All rows are made from the same 7 directions, up to rounding. Whole rows:
.01,.23,.50,.04,-.15,-.16,.06,-.13,-.23,-.08,-.02,-.09,-.04,-.33,.14,.17,.19,-.26,.25,-.20
.01,.14,.04,.08,-.04,.07,.18,-.08,.26,.08,-.08,-.05,.02,.17,-.03,-.14,-.06,.13,-.12,.30
.36,-.22,.13,.05,-.22,.01,.10,-.03,.20,.08,.07,.01,.18,-.03,.04,.16,-.22,.02,-.18,.13
.12,-.17,-.27,.06,-.08,-.14,.27,.11,.14,.02,.05,-.18,.21,.07,-.11,.00,-.21,-.10,-.07,-.02
-.19,-.35,.34,-.01,.78,-.19,-.34,-.10,-.17,-.12,-.31,.00,-.14,-.08,.05,-.08,-.04,-.14,-.04,-.52
.01,.30,.28,.03,-.33,.31,.05,-.26,.09,.14,-.11,.17,-.12,.06,.00,.04,.06,.25,-.08,.48
.22,-.23,-.01,-.03,.01,-.07,-.07,.09,.00,-.06,.13,.02,.12,-.13,.11,.07,-.07,-.04,.00,-.14
.17,-.06,.29,.04,.10,-.12,-.09,.08,.39,.11,.13,-.04,.00,.19,.11,-.03,.02,-.03,-.28,.02
.14,-.39,.07,-.03,.34,.09,-.24,-.05,.09,-.01,-.10,.16,.02,.03,.07,-.05,-.18,.17,-.20,-.03

The start of a row, then its end:
.25,.04,.08,-.11,-.45,.35,-.23,-.07,-.10,.04,.20,.35,-.04,-.15,.14 -> .22,.08,.26,.02,.30
.01,.01,-.07,-.07,-.11,-.04,-.20,.19,.04,.07,.26,.05,-.08,.10,.00 -> .12,.14,-.06,-.08,-.09
-.05,.03,.12,.09,.15,-.14,.14,-.02,.20,.05,-.09,-.16,.01,.14,-.04 -> -.10,-.05,-.09,-.11,-.01
-.30,.14,-.51,-.12,.13,.20,-.08,.01,-.42,-.20,-.09,.14,-.08,-.14,-.03 -> -.21,.13,.19,.37,.00
-.02,-.13,-.17,.02,.23,-.12,.04,.11,.15,-.01,.00,-.10,.06,.14,-.04 -> -.14,-.08,-.03,-.09,-.09
.08,-.06,-.32,-.12,.16,.07,-.16,.14,-.19,-.24,.14,.14,.07,-.23,.22 -> -.20,.09,.17,.29,-.09
.19,-.10,.11,-.01,-.22,-.03,-.06,.06,.08,.09,.17,.02,.03,.01,.01 -> .22,-.03,-.08,-.13,-.02
.28,-.27,-.27,-.06,-.07,-.17,-.02,.27,-.02,-.10,.31,-.05,.21,-.16,.11 -> .08,-.06,-.12,.08,-.24
.25,-.14,-.01,.11,-.07,.03,.29,-.08,.33,.07,-.09,-.08,.21,.11,-.03 -> -.09,-.29,.12,-.19,.28
.01,-.25,-.42,.04,.08,-.11,.29,.05,-.09,-.09,-.12,-.18,.23,-.06,-.15 -> -.06,-.29,-.08,.09,-.12
.05,.30,.29,.07,-.14,.12,.13,-.17,.17,.04,-.07,.03,-.03,.01,.11 -> -.11,.08,.15,.01,.34
-.21,.30,.54,.04,.00,.05,-.10,-.23,-.07,.08,-.18,.04,-.25,.00,.01 -> .08,.20,-.05,.00,.05
.23,-.30,-.19,-.05,-.04,-.03,-.06,.13,-.05,-.06,.16,.04,.15,-.12,.06 -> .10,-.12,-.02,.01,-.13
-.13,.01,.00,.00,.17,.18,-.05,-.16,-.03,.00,-.22,.11,-.09,.06,-.04 -> -.13,-.04,.20,-.03,.16
-.03,-.07,.12,-.01,-.20,.25,-.09,-.19,.00,.20,-.14,.18,-.12,.15,-.19 -> .23,-.12,.12,-.25,.23
-.19,.30,-.37,-.09,.26,.00,-.19,.31,.20,-.07,.27,.04,-.13,.24,.15 -> -.43,.34,.19,.06,.08
-.05,.06,-.36,.01,-.04,.02,.18,.07,.04,-.03,.01,-.07,.08,.07,-.08 -> -.14,-.05,.07,.06,.11
.36,-.09,-.20,-.05,-.10,-.06,.09,.15,-.13,-.26,.24,.00,.28,-.42,.31 -> -.09,.00,.03,.36,-.09
.36,-.27,-.10,.03,.00,-.06,.09,.12,.28,-.01,.15,-.04,.23,.01,.11 -> -.06,-.19,.06,-.13,.06
-.41,-.13,-.17,.03,.33,.08,-.03,-.13,.00,.15,-.37,-.01,-.18,.37,-.38 -> -.05,-.18,.04,-.27,.01
.06,-.06,.22,.03,.10,-.10,-.06,.02,.17,.06,.02,-.04,-.02,.08,.04 -> .02,.00,-.07,-.15,-.06
.03,.13,-.32,.00,-.16,.05,.10,.17,.28,.08,.20,-.03,.05,.25,-.04 -> -.13,.02,.12,-.11,.25
.14,-.08,.27,.07,.31,.02,-.04,-.07,.47,.08,-.08,.02,.01,.24,.13 -> -.25,-.09,.20,-.31,.22
.02,-.11,-.18,.01,-.27,-.05,.15,.03,-.13,.05,.03,-.09,.09,-.03,-.19 -> .24,-.14,-.17,.00,-.09
.16,.24,.44,.03,-.21,.22,.02,-.26,.01,-.01,-.07,.16,-.03,-.18,.21 -> -.01,.09,.20,.09,.33
-.05,-.20,.19,-.14,.29,-.03,-.61,.17,-.01,.05,.20,.21,-.24,.11,.09 -> .13,.20,-.04,-.20,-.32
.06,-.02,.35,.00,-.01,.09,-.11,-.19,-.11,-.01,-.11,.12,-.06,-.16,.09 -> .11,.01,.04,.02,.01
.13,.14,.24,.08,-.15,.02,.15,-.08,.26,.09,.01,-.04,.04,.07,.06 -> -.03,-.01,.06,-.11,.25
-.06,-.04,.35,-.02,.20,.24,-.18,-.33,-.22,-.07,-.33,.22,-.12,-.18,.09 -> -.02,-.02,.20,.07,.08
-.38,.37,.21,.09,.01,-.06,.13,-.12,.03,.13,-.19,-.15,-.21,.21,-.19 -> -.02,.15,-.13,-.04,.05
-.17,.20,.17,.00,.18,-.20,-.13,.14,.11,.03,.12,-.10,-.16,.13,.05 -> -.07,.26,-.16,-.03,-.18
-.36,.17,-.03,-.05,.24,.06,-.28,.07,.13,.13,-.01,.08,-.30,.38,-.12 -> -.12,.20,.08,-.21,.04
-.05,-.01,.07,-.03,-.23,.20,-.12,-.11,-.01,.18,-.04,.15,-.13,.15,-.16 -> .23,-.03,.08,-.20,.17
.07,-.05,-.11,.06,-.18,-.07,.19,.06,.22,.14,.06,-.12,.09,.19,-.15 -> .08,-.14,-.07,-.20,.09
.20,-.39,.26,-.01,.14,.00,-.16,-.11,-.05,-.01,-.10,.10,.05,-.13,.05 -> .17,-.19,-.02,-.12,-.16
.04,-.11,-.37,-.05,-.11,.09,.02,.09,-.04,.00,.08,.05,.07,.03,-.08 -> .02,-.09,.08,.00,.06
-.16,.06,.21,.06,.06,-.03,.07,-.16,-.03,.07,-.22,-.07,-.09,.06,-.12 -> .05,-.03,-.09,-.06,-.02
.01,.20,-.33,-.03,-.04,-.11,.14,.21,-.08,-.19,.21,-.11,.12,-.16,.15 -> -.21,.17,-.03,.34,-.07
.13,-.01,-.07,-.05,.01,-.08,-.19,.26,.27,.05,.34,.03,-.01,.16,.13 -> -.05,.13,.02,-.15,-.02
.23,-.11,.08,.06,-.05,-.05,.11,.01,.26,.06,.05,-.05,.13,.06,.04 -> .00,-.13,.01,-.16,.10
.07,.06,.10,-.02,-.06,.16,-.02,-.14,-.11,-.08,-.07,.13,.01,-.18,.12 -> -.04,.02,.16,.14,.14
-.30,-.14,-.01,-.06,.43,.13,-.24,-.17,-.35,-.10,-.33,.15,-.17,-.08,-.07 -> -.07,-.02,.09,.09,-.18
-.04,-.07,-.22,-.12,-.23,.08,-.24,.16,-.14,.09,.22,.14,-.10,.07,-.11 -> .26,.08,-.04,-.07,-.08
-.26,-.14,-.32,-.13,.22,.03,-.33,.15,-.21,-.01,.05,.12,-.17,.10,-.12 -> .04,.08,-.01,-.02,-.25
-.15,.16,.04,.03,-.15,.16,.11,-.19,-.11,.06,-.19,.04,-.08,.02,-.14 -> .05,-.02,.06,.02,.19
